The groups are shells around one centre, one inside the other: the same stretched ball of 7 dimensions in 10 sizes.
Known rows, each followed by its group:
[-57 -32 -59 -84  -1  21  -5 -45   6  17  51 -17 -32   5 -22 -29  25  45
   5 -73   8 -39 -27 -31 -28   8] => K_578
[-39   8 -51  26 -12  34  -6 -38 -42  85   5 -56 -18   3 -19  12  34  92
  23  20  24  12 -24   0 -33  11] => K_578
[-10 -16 -32 -23   7  19 -21 -26 -27  39 -17 -28 -13  26  26   5  30  19
 -17  14  10  -1 -15 -21 -39  -6] => K_812
[-16  19 -14 -13 -14  30 -24 -11 -42  57   5 -23  -9  25  -4 -19  -2  38
  44  56  39  -6   1   6 -34  -1] => K_545
[ -59   -8  -70 -112  -20   37  -10  -38  -11  -42   -1   30  -50   16
    5  -61   -3    3   -7  -42    9  -38  -17    9  -37   -2] => K_416
[-70  18 -65 -58 -32  38  -7 -37 -16   1  13   4 -34  11 -25 -51  -8  44
  43  -6  22 -33 -16  22 -40   7] => K_545
[-35 -19  -8 -66  -8  12  -9 -16 -33  35  23 -22  -8  30  -1 -14  11  32
  42  17  23 -31 -13 -15 -32   6] => K_545
[-38 -10 -21 -39 -11  11  -7 -24 -38  54 -10 -39  -6  39  15  12  27  50
  32  42  17 -20 -20  -8 -44   7] => K_42
[ -9 -18   3  -4  11  -2 -24 -14 -15   2   2 -17  25  24   9 -17  -1 -35
  27  30   2 -16  -7 -24 -40 -11] => K_824
[-33 -36 -22 -26  12  12 -11 -30  -3  -3  61 -15   1 -13 -35 -39   4  -4
  23 -55   3 -22 -17 -35 -19   0] => K_426
[ -4 -43  20 -40  25  -8 -25 -10   3   5  59 -16  26  15 -11 -29  -1 -38
  32 -18   7 -34  -4 -55 -25  -9] => K_199
[  3  -1  25  24   6   6 -26  -2 -39  79  24 -50  28  26  -7   6   6  24
  61  70  32  -4   1 -23 -32  -1] => K_199
[ -65    9  -46 -103  -29   33  -14  -26   -4  -42   36   35  -31   12
  -27  -86  -33   -3   52  -24   24  -54   -5   16  -34    1] => K_168
[-14   7 -54 -22  -1  37 -29 -31 -15  42  -1 -17 -31  13   6 -20  17  32
 -14  -3  23  -1  -8  -9 -35  -7] => K_426
[  1 -29   1 -21  19  -2 -27 -16 -11  29   7 -28  15  31  20  -1  17 -17
   6  17   6 -15  -9 -41 -38 -10] => K_426
[ -7 -25  16  -2  15 -16 -21 -14 -14  69   5 -58  35  48  20  30  28  13
  39  55   7 -22 -14 -44 -48  -2] => K_578
[ 37 -47  57  -3  47 -19 -42   6   4  16  64 -23  52  16  -3 -22  -7 -77
  29   4   9 -20  10 -75 -21 -21] => K_578
[ 15 -21   5  37  37   2 -38 -18  17  80  75 -56  28   0 -32  -4  16  11
  26 -17  20  -6  -2 -67 -23  -8] => K_168
[-23 -25 -14 -22  15  10 -20 -25   8  40  78 -31   5  -2 -40 -28   7  20
  37 -41  18 -27 -11 -45 -22   1] => K_42
[-33   2  -1 -57 -20  19 -15  -7 -47   0  -2   3  -3  32   5 -38 -17  -2
  56  53  27 -27  -2  12 -36  -1] => K_545
[-20  14  -2  18 -11  24 -19 -10 -44  45  19 -27   8   9 -23 -24 -10  25
  63  53  33  -2  -1   5 -29   1] => K_416
[ 44 -40  19  33  54  -8 -48 -12  16  58  48 -47  36   9   3   5  23 -37
 -13 -14   6   3   2 -82 -25 -21] => K_168
[-42  -8 -27 -21   1   7 -19 -29  17   8  50 -16  11   8 -33 -40  -8   1
  51 -19   9 -38 -12 -24 -38  -1] => K_416
[-15 -35 -15  22  24  -3 -15 -32  -4  73  35 -67  19  11 -10  24  41  37
  14 -10   2  -6 -24 -54 -33   2] => K_42
[ 24 -34  -7   3  42   7 -43 -20  19  25  51 -23  13  -2  -7 -23  12 -37
 -21 -44   6  -4   0 -66 -22 -20] => K_545
[-42 -33 -42 -28   5  20  -4 -38 -16 -15  29 -10 -12 -12 -21 -34  12   3
   2 -51  -3 -13 -25 -20 -24   1] => K_812
[-34 -39   7 -58   7  -2 -11 -16  -9 -21  58  -3  15   8 -24 -46 -11 -29
  50 -25   5 -42 -11 -32 -24  -1] => K_824
[-58   6 -81 -37 -16  34 -10 -50  -4  39   5 -25 -37  12 -11 -16  26  69
   5 -24  13 -18 -27  -1 -43   7] => K_42
[  4 -29   6  40  29  -5 -23 -20  -9  83  39 -68  31  13 -11  23  33  25
  24  13  10   0 -14 -56 -31  -2] => K_426
[-15  -8  -9  34  11  13 -20 -22 -13  63  54 -48  17  -4 -38 -11  10  32
  46   3  21  -3 -10 -32 -25   2] => K_812
[ 14 -38   9  13  42  -9 -36 -19  24  71  73 -56  31  10 -19   4  24   0
  17 -26  10 -17  -6 -79 -27  -9] => K_578
[ 15 -30  42  13  33 -19 -36  -2   7  41  56 -39  53  23 -11 -10  -3 -38
  53  25  11 -24   3 -61 -32 -12] => K_199
[ -7 -38  13  20  25  -3 -15 -18 -18  63  60 -57  28   2 -26   6  23  20
  37  -6  11  -7 -15 -53 -21   2] => K_824
[  2 -19  52 -26   8 -10 -26  10 -31  17  30 -16  41  37   2 -23 -19 -41
  74  64  22 -30   7 -27 -32  -8] => K_42
[-16 -11 -43 -63   6  27 -32 -26   7 -25  16  19 -24  10   4 -56  -6 -32
 -16 -37  10 -23  -2 -19 -32 -16] => K_199
[-26 -19 -36 -30   0  27 -12 -28 -33 -17   0   1 -18  -1   1 -35   6 -10
  -8 -17   5  -3 -15  -6 -26  -6] => K_824
[  4   1  -3  17  12  19 -35 -11 -14  20  30 -13  12   2 -16 -37 -13 -21
  27  16  22  -1   5 -21 -27 -13] => K_426
[-33 -14 -38 -16  -3  13 -10 -34 -27  34 -22 -35  -7  27  18   9  31  31
   4  21   2  -8 -25 -11 -45   1] => K_768
[ -2  -9  27 -27   9   0 -33   1  -9  19  44 -11  27  27 -11 -36 -20 -30
  62  34  25 -33   8 -29 -32  -9] => K_199
[-42 -29 -22 -73   7   5 -17 -27  23 -20  71   3   1   6 -33 -58 -11 -19
  39 -57   7 -53 -11 -37 -29  -2] => K_545
[-17 -25  34 -35   9 -16 -20  -4  -7  52  56 -40  37  38 -13  -7   1   5
  79  35  21 -45  -4 -44 -36   2] => K_768
[  9 -16  -4 -15  24  18 -40 -13   8   8  65  -2   5  -7 -26 -54 -14 -35
  13 -34  21 -14   8 -43 -17 -16] => K_416
[-17 -21  -1 -54  -2  15 -14 -11 -48  19   0 -14  -7  28  16 -13  10   5
  20  29  19 -15  -9 -12 -30  -2] => K_768
[-31 -14 -44 -24   7  12 -21 -37  14  28  26 -26  -5  14 -10 -17  17  18
  10 -26   5 -24 -17 -31 -40  -2] => K_426
[-47 -39 -35 -24   3  19   4 -37 -29   2  39 -22 -11 -15 -28 -23  20  23
  13 -49   0 -10 -29 -22 -18   7] => K_168
[-27 -47   3 -26  24 -11 -14 -25  16  30  84 -39  26   4 -36 -17  13   2
  45 -45   3 -39 -17 -63 -25   3] => K_578
[  0   1 -26 -36   3  29 -33 -17 -24  46  -1 -16 -21  27  18 -15  13  17
  -6  20  28  -5   0 -15 -34 -10] => K_416
[-26 -25 -29 -32   6  15 -11 -31 -22  72  24 -50 -13  20  -1  13  40  61
   9  -7  17 -13 -22 -33 -32   7] => K_42
[-24 -24 -18  28   9   9  -5 -31 -35  95  22 -75   8  10 -12  33  47  74
  25  15  13   5 -27 -33 -30  11] => K_416
[-11  -6 -23 -34   0  37 -25 -15 -32 -24  19  19 -20  -7 -11 -62 -17 -28
   3 -15  21  -3   2  -2 -18 -13] => K_768
[ 21 -32  66  27  31 -22 -31   9 -19  58  57 -50  63  25 -13   2  -3 -30
  72  54  19 -17   5 -58 -26  -8] => K_812
[-59  11 -73 -51 -22  38  -9 -44 -15  63  15 -31 -43  18 -15 -13  26  93
  20 -12  28 -23 -23   2 -40  12] => K_416
[-42 -26 -36 -52  -3  16  -3 -34 -26  65  20 -46 -20  24  -1  11  41  71
  15  -9  16 -21 -27 -25 -34  12] => K_578
[-10  -6 -12 -24   6   4 -27 -19 -10  80   2 -48   6  48  20  18  28  38
  24  43  20 -21 -10 -31 -48  -2] => K_768
[-14 -37  14 -52  14  -3 -22  -9  -7 -44  35  13  20  12  -5 -52 -20 -69
  31 -12   1 -35  -2 -32 -27 -13] => K_824
[-73  -3 -62 -64 -21  22  -5 -41   4 -29  19   8 -20   9 -23 -54  -9  11
  37 -30   3 -44 -22   5 -43   4] => K_168
[ 17 -29  10  -4  32  -6 -38 -12   7  34  24 -31  27  26  13  -5  12 -34
   6   9   6 -14  -1 -56 -36 -16] => K_199
[ -2 -21  -5 -28  21   7 -37 -15  19 -26  50  10  14   3 -17 -60 -21 -63
  17 -31   7 -28   4 -40 -27 -18] => K_199
[-18  15 -40 -38 -13  46 -26 -19 -35  10   3   9 -34   6  -3 -49  -8  12
   6   8  33  -2   1  11 -27  -7] => K_768
[ -8 -17 -42  -1  22  16 -31 -35  16  42  33 -33  -5   4  -9 -12  23  13
 -13 -36   7  -8 -13 -44 -33  -9] => K_426
[-52 -10 -58 -60  -6  27 -16 -38  13 -44  38  21 -22  -7 -29 -72 -15 -17
  15 -61   4 -36 -14  -8 -30  -5] => K_824
[  0  -5  36  27   6  -8 -22   0 -39  84  11 -60  42  42   4  22  11  22
  72  92  25 -10  -3 -26 -41   0] => K_812
[-67 -25 -41 -78 -18  22   9 -34 -37  13  24 -16 -28  12 -15 -22  19  53
  32 -22  13 -32 -29  -3 -29  15] => K_168
[-17 -32  24  15  19 -15 -18 -13   0  19  62 -36  48   8 -33 -19  -5 -23
  68   6   4 -28  -9 -46 -30  -2] => K_545
[-30  -5  16 -27  -8  -2 -16  -6 -26  19  18 -19  26  36  -6 -22 -13  -5
  78  58  19 -35  -4  -9 -42   0] => K_824
[-13 -35 -32 -32  22  20 -25 -29   5 -46  40  15  -8 -19 -17 -61  -6 -54
 -20 -71  -4 -12  -9 -34 -18 -16] => K_42
[ -7 -53  -5 -27  34   4 -22 -24  13   0  85 -16  10 -17 -35 -40   7 -28
   6 -79   2 -22 -10 -65 -11  -8] => K_168
[ 10 -30 -17  -5  33  16 -34 -24   8  31  56 -23   0  -7 -17 -26  14 -13
 -14 -49  12  -4  -4 -56 -18 -13] => K_812
[-30  -8 -76 -18   1  37 -17 -46 -12  22  -7 -18 -37   0   4 -15  30  34
 -36 -36   5   4 -23 -12 -35  -4] => K_812
[ 10 -40  28 -35  33  -9 -39  -3  19 -41  66  13  35   5 -16 -63 -29 -97
  29 -29   2 -36   9 -55 -22 -21] => K_768

New rows. What belongs after each?
[  1 -10  -7  27  12  12 -26 -17 -28  32  -3 -30  15  13   6  -5  11  -8
  12  33  10   8  -7 -21 -34 -10] => K_426
[-16  -7 -33 -12   2  34 -21 -24 -28  -9  13   3 -16  -9 -12 -46  -4 -12
  -1 -15  14   3  -6  -5 -22  -9] => K_199
[-53   4 -40 -35 -20  27  -9 -28 -23 -11  14   2 -14   6 -22 -48 -12  12
  43   2  15 -24 -13  12 -35   2] => K_199
[-42  -5 -51 -58  -6  22 -18 -36   3  39  22 -22 -23  24  -6 -19  18  43
  15 -18  17 -32 -16 -19 -41   2] => K_199
[ -7 -10  43  35  10 -16 -21   0 -23  72  39 -59  56  32 -18   9  -1   9
  93  75  21 -20  -3 -34 -38   1] => K_416
[ 25 -36  34  30  39 -22 -38  -5   4  22  20 -37  55  25  13   1   6 -63
  20  30  -5 -10  -1 -61 -38 -19] => K_168
[-34 -10 -28 -20   6  13 -21 -30  15  32  62 -26   3   3 -37 -33   2  21
  42 -30  16 -31 -11 -32 -31   1] => K_824
[ -6 -37  -6   8  22   2 -16 -23 -24  25  10 -36  15   9   6   3  25  -7
   0  -1  -2   1 -18 -39 -29  -6] => K_824
[ 19 -35  44 -11  28  -8 -30   3 -23  42  43 -33  34  24   2  -6   4 -27
  37  28  18 -15   3 -53 -24 -10] => K_42
[-19 -12 -22  49  14  18 -16 -31 -13  65  56 -54  11 -16 -44  -7  18  43
  33 -16  16   6 -16 -33 -21   3] => K_168
[-20 -10 -32 -57   8  18 -32 -25  19   5  44   0 -11  14 -13 -48  -5 -11
  14 -34  16 -35  -3 -31 -33  -9] => K_199
[-45 -21 -40 -87  -7  10 -12 -32  -6  13   0 -13 -19  39  18 -14  20  21
  11  -6   7 -41 -21 -18 -46   1] => K_168
[-18  10 -42  28   0  32 -21 -31 -25  80  14 -48 -12   4 -16   1  24  64
  15  15  26  11 -13 -12 -32   2] => K_812
[  2  -8  -4   3  15   7 -36 -14   0   1  15  -8  20  15   1 -34 -11 -45
  19  15   8 -13   2 -27 -36 -17] => K_199
[  5 -11 -10   1  24  19 -40 -17  15  18  73 -10   8 -12 -37 -53 -13 -24
  20 -38  21 -13   6 -44 -18 -14] => K_578
[-51   3 -18 -81 -26  17 -11 -15 -29 -20   1  13  -9  35   2 -49 -20  -5
  58  34  19 -44  -6  14 -43   0] => K_416
[-16  18 -17   5  -9  18 -25 -18 -29  83  -8 -46   2  38   8  10  16  52
  42  69  31  -7  -6  -5 -47   1] => K_545
[ -3  15 -26  29  -4  32 -24 -19 -52  61 -31 -36  -9  20  16   6  18  34
   5  62  25  22  -7   4 -38  -6] => K_168
[  4 -33  14 -16  28   5 -34  -8  11 -52  71  19  26 -16 -33 -76 -34 -91
  26 -46   3 -24   7 -44 -15 -20] => K_168
[-49 -34 -39 -53  -2  22   1 -35 -27  -7  30  -9 -20  -5 -18 -31  15  18
   9 -45   4 -19 -25 -15 -22   6] => K_42
[-35 -38 -56 -29  12  27  -6 -45 -11  25  43 -28 -28 -17 -23 -17  35  40
 -21 -76   4  -4 -28 -35 -18   4] => K_768
[-47  13 -96 -42 -14  53 -21 -48   1 -28   2  21 -52 -13 -16 -66  -3  11
 -24 -56  10  -9 -15  13 -33  -8] => K_578
[  2 -36 -13 -10  31   2 -28 -27  11  61  45 -47   9  14  -3   6  33  14
  -4 -28   8 -13 -13 -63 -30  -6] => K_812
[-50 -21 -55 -73  -7  31  -9 -36 -13 -43  23  19 -32  -6 -15 -61  -3  -9
  -2 -57   4 -26 -18  -4 -25  -3] => K_426
[-16  14   0  -5  -9  11 -25 -10 -30  73   1 -41  12  43   6   3   6  37
  58  77  32 -17  -2  -7 -46   0] => K_42
[-33   2 -57  -6  -6  30 -13 -39 -25  73  -3 -46 -25  16   0  10  37  75
   2   8  20   1 -22  -9 -39   6] => K_199
[-29 -16 -39 -18  10  25 -22 -33  11   5  68  -9  -9 -19 -46 -53  -3   3
  18 -63  13 -19 -10 -30 -19  -4] => K_812
[-20 -28   7  10  18  -8 -17 -21   2  69  66 -59  31  12 -32   3  18  30
  58  -1  13 -25 -15 -52 -30   5] => K_42
[-13 -35 -48   3  27  18 -21 -43  10  34  41 -37  -9 -12 -16 -10  35  17
 -28 -67  -2   0 -22 -51 -24  -5] => K_42
[  4 -46  15 -38  32  -9 -29 -13   8  27  53 -28  22  20   0 -13  13 -27
  14 -21   7 -29  -6 -64 -27  -9] => K_545
[-33  13   0   6 -17  19 -14 -11 -40  22  24 -17  13  10 -29 -36 -20  14
  79  51  28 -15  -2   9 -31   3] => K_578
[ -3 -36 -17 -50  23  15 -29 -21   3 -22  41   8  -6  -1  -5 -49  -1 -45
 -14 -53   5 -19  -4 -42 -21 -15] => K_824
[-34  -3 -78 -47  -6  47 -20 -41 -10 -32  -2  21 -46  -9  -3 -58   2  -5
 -34 -52   7  -5 -13   3 -29 -10] => K_42
[-11 -16 -27 -30   7  20 -21 -24 -25  57   7 -34 -15  23  12   3  30  36
  -4   6  19  -6 -13 -27 -33  -2] => K_199
[ -6 -10  33  24   9  -7 -23  -2 -24  43  35 -39  45  22 -17 -10  -8 -10
  76  57  19 -17  -1 -28 -34  -3] => K_426
[-16 -11  -2  20  11   0 -21 -21  -6  82  43 -60  24  20 -21  10  20  41
  52  24  19 -16 -12 -39 -36   3] => K_199
[-29  -2 -15   8  -1   9 -18 -22 -12  33  23 -31  15  14 -19 -17   1  14
  50  24  14 -17 -11 -15 -38   0] => K_426
[ 15 -27  21  -2  35  -2 -40  -8  20  32  85 -24  31   2 -31 -36  -8 -34
  36 -24  19 -24   7 -64 -20 -13] => K_578
[ -61  -31  -72  -83   -2   34   -4  -48    5  -32   55   12  -43  -20
  -36  -63    7   15   -8 -105    3  -32  -25  -19  -19    3] => K_768
[-19 -25  23   3   7 -13 -12 -10 -27  45  21 -48  38  31  -3   8  11   6
  64  50   9 -22 -13 -31 -39   2] => K_199
[ -5   9  15  -4  -5  16 -27  -1 -38  49  22 -24  13  25  -9 -22 -11  11
  62  63  37 -11   6  -7 -31  -4] => K_42
[  3 -27 -27 -27  30  14 -37 -27  24  26  54 -17  -5   2 -11 -30  12 -13
 -14 -55  11 -17  -4 -56 -25 -13] => K_42
[-27 -28 -40  -5  12  13 -13 -37  -8  17  18 -28  -3   0  -9 -11  24  11
  -4 -31  -3  -6 -23 -30 -31  -2] => K_426
[-31 -18  18 -10  -3   3 -10  -8 -34 -22  35  -4  28   4 -27 -46 -25 -34
  72  24  10 -23  -5  -8 -26  -2] => K_768
[-12 -43 -11 -56  21  16 -23 -19  -3 -56  59  24  -4 -18 -23 -73 -17 -65
  -1 -71   2 -23  -4 -37 -11 -14] => K_168
[-19 -23   5 -19   6  11 -18 -11 -23 -34  38   8  15  -5 -24 -57 -23 -48
  40  -7   8 -18  -3 -16 -21  -9] => K_824
[  2 -52  15 -16  26  -5 -15 -14 -32  37  20 -41  19  19  14  13  31  -6
   3   4   2  -6 -16 -51 -25  -4] => K_168
[ -4 -38  39 -39  20  -4 -24   1  -9 -10  78  -3  31   5 -30 -52 -23 -52
  58 -13  16 -35   5 -46 -15  -8] => K_168
[ 14 -11  19  37  17   7 -32  -4 -29  -5   9 -10  33   3  -3 -31 -17 -58
  28  39   9   7   5 -20 -28 -18] => K_168
[-54  -1 -50 -65 -19  30 -13 -30 -12 -51   9  28 -24   4 -14 -70 -21 -19
  24 -22   8 -32 -11  13 -35  -4] => K_812
[  3 -44  24  10  31 -17 -24 -13  -4  21  36 -38  43  16  -2  -2  11 -37
  28   7  -4 -16 -10 -57 -31  -9] => K_199
[ -4 -28  25  23  21   2 -19 -10 -20  60  80 -49  32  -5 -43 -12   5  15
  61   0  23  -9  -5 -48 -14   2] => K_168
[ 13 -32   2  14  39  -2 -39 -19  25  19  62 -25  28  -2 -20 -27   2 -41
   9 -35   3 -14  -1 -64 -25 -17] => K_812
[-47 -17  -6 -11 -12  10   6 -22 -54  59  21 -50   6  17 -18   8  22  63
  63  36  20 -14 -24  -7 -30  16] => K_578
[ -2 -15   5 -20  18   5 -38 -10  16 -26  51   9  23   4 -20 -62 -29 -67
  34 -15   9 -30   7 -35 -28 -18] => K_812
[-10   1 -42  48   7  23 -20 -35 -28 103 -11 -70  -5  16   6  35  48  73
  -3  31  17  21 -21 -22 -40   2] => K_168
[-23  -5 -20  42   4   9 -12 -30 -26 111  19 -80  13  19 -14  34  40  82
  40  37  20   3 -22 -28 -39  10] => K_768
[ -66   -6  -82 -100  -18   38  -11  -45    8  -53   20   33  -48    0
  -17  -76   -9   -1   -2  -70    5  -41  -18    5  -34   -2] => K_42
[-41   5 -66 -24  -9  35 -19 -40  -4  -9   6   2 -27  -2 -14 -46   0   9
   0 -27   8 -12 -15   2 -36  -5] => K_824
[ -4  -1 -33 -32   3  39 -30 -20 -26  32  18  -7 -29   4  -2 -34   6  16
  -9 -10  30   1   0 -13 -23  -9] => K_768
[-37 -12 -40 -28  -2  19 -16 -32  -9 -21   9   1  -7   4  -8 -41  -2 -14
  12 -17   1 -18 -15  -8 -35  -6] => K_426
[-24  12   0   0 -11  20 -22  -9 -31  -6  23   1  13   6 -26 -53 -31 -19
  66  39  24 -15   3   8 -30  -6] => K_578
[ -9   6 -55  21   6  40 -27 -35 -20  57  10 -32 -25  -6 -10 -12  24  44
 -17 -12  22  18 -11 -14 -27  -5] => K_42
[-20  -8 -41 -35   7  31 -30 -28  10 -21  49  14 -17 -13 -30 -69 -16 -25
   5 -55  14 -20  -1 -20 -22 -12] => K_199
[ 41 -40  42   0  46 -14 -46   2   3  45  44 -35  41  26  14  -2  10 -51
   9  14  12 -12   8 -74 -27 -20] => K_168
[-25 -21 -15   9   4  12  -9 -24 -35  14  10 -27   9   2  -9 -12  11   4
  22   9   4  -1 -18 -15 -29  -1] => K_824
[-33 -15 -43 -21  -5  29  -7 -32 -41   2 -11 -12 -21   3   3 -19  17  15
  -6  -5   6   2 -20   0 -30  -1] => K_42
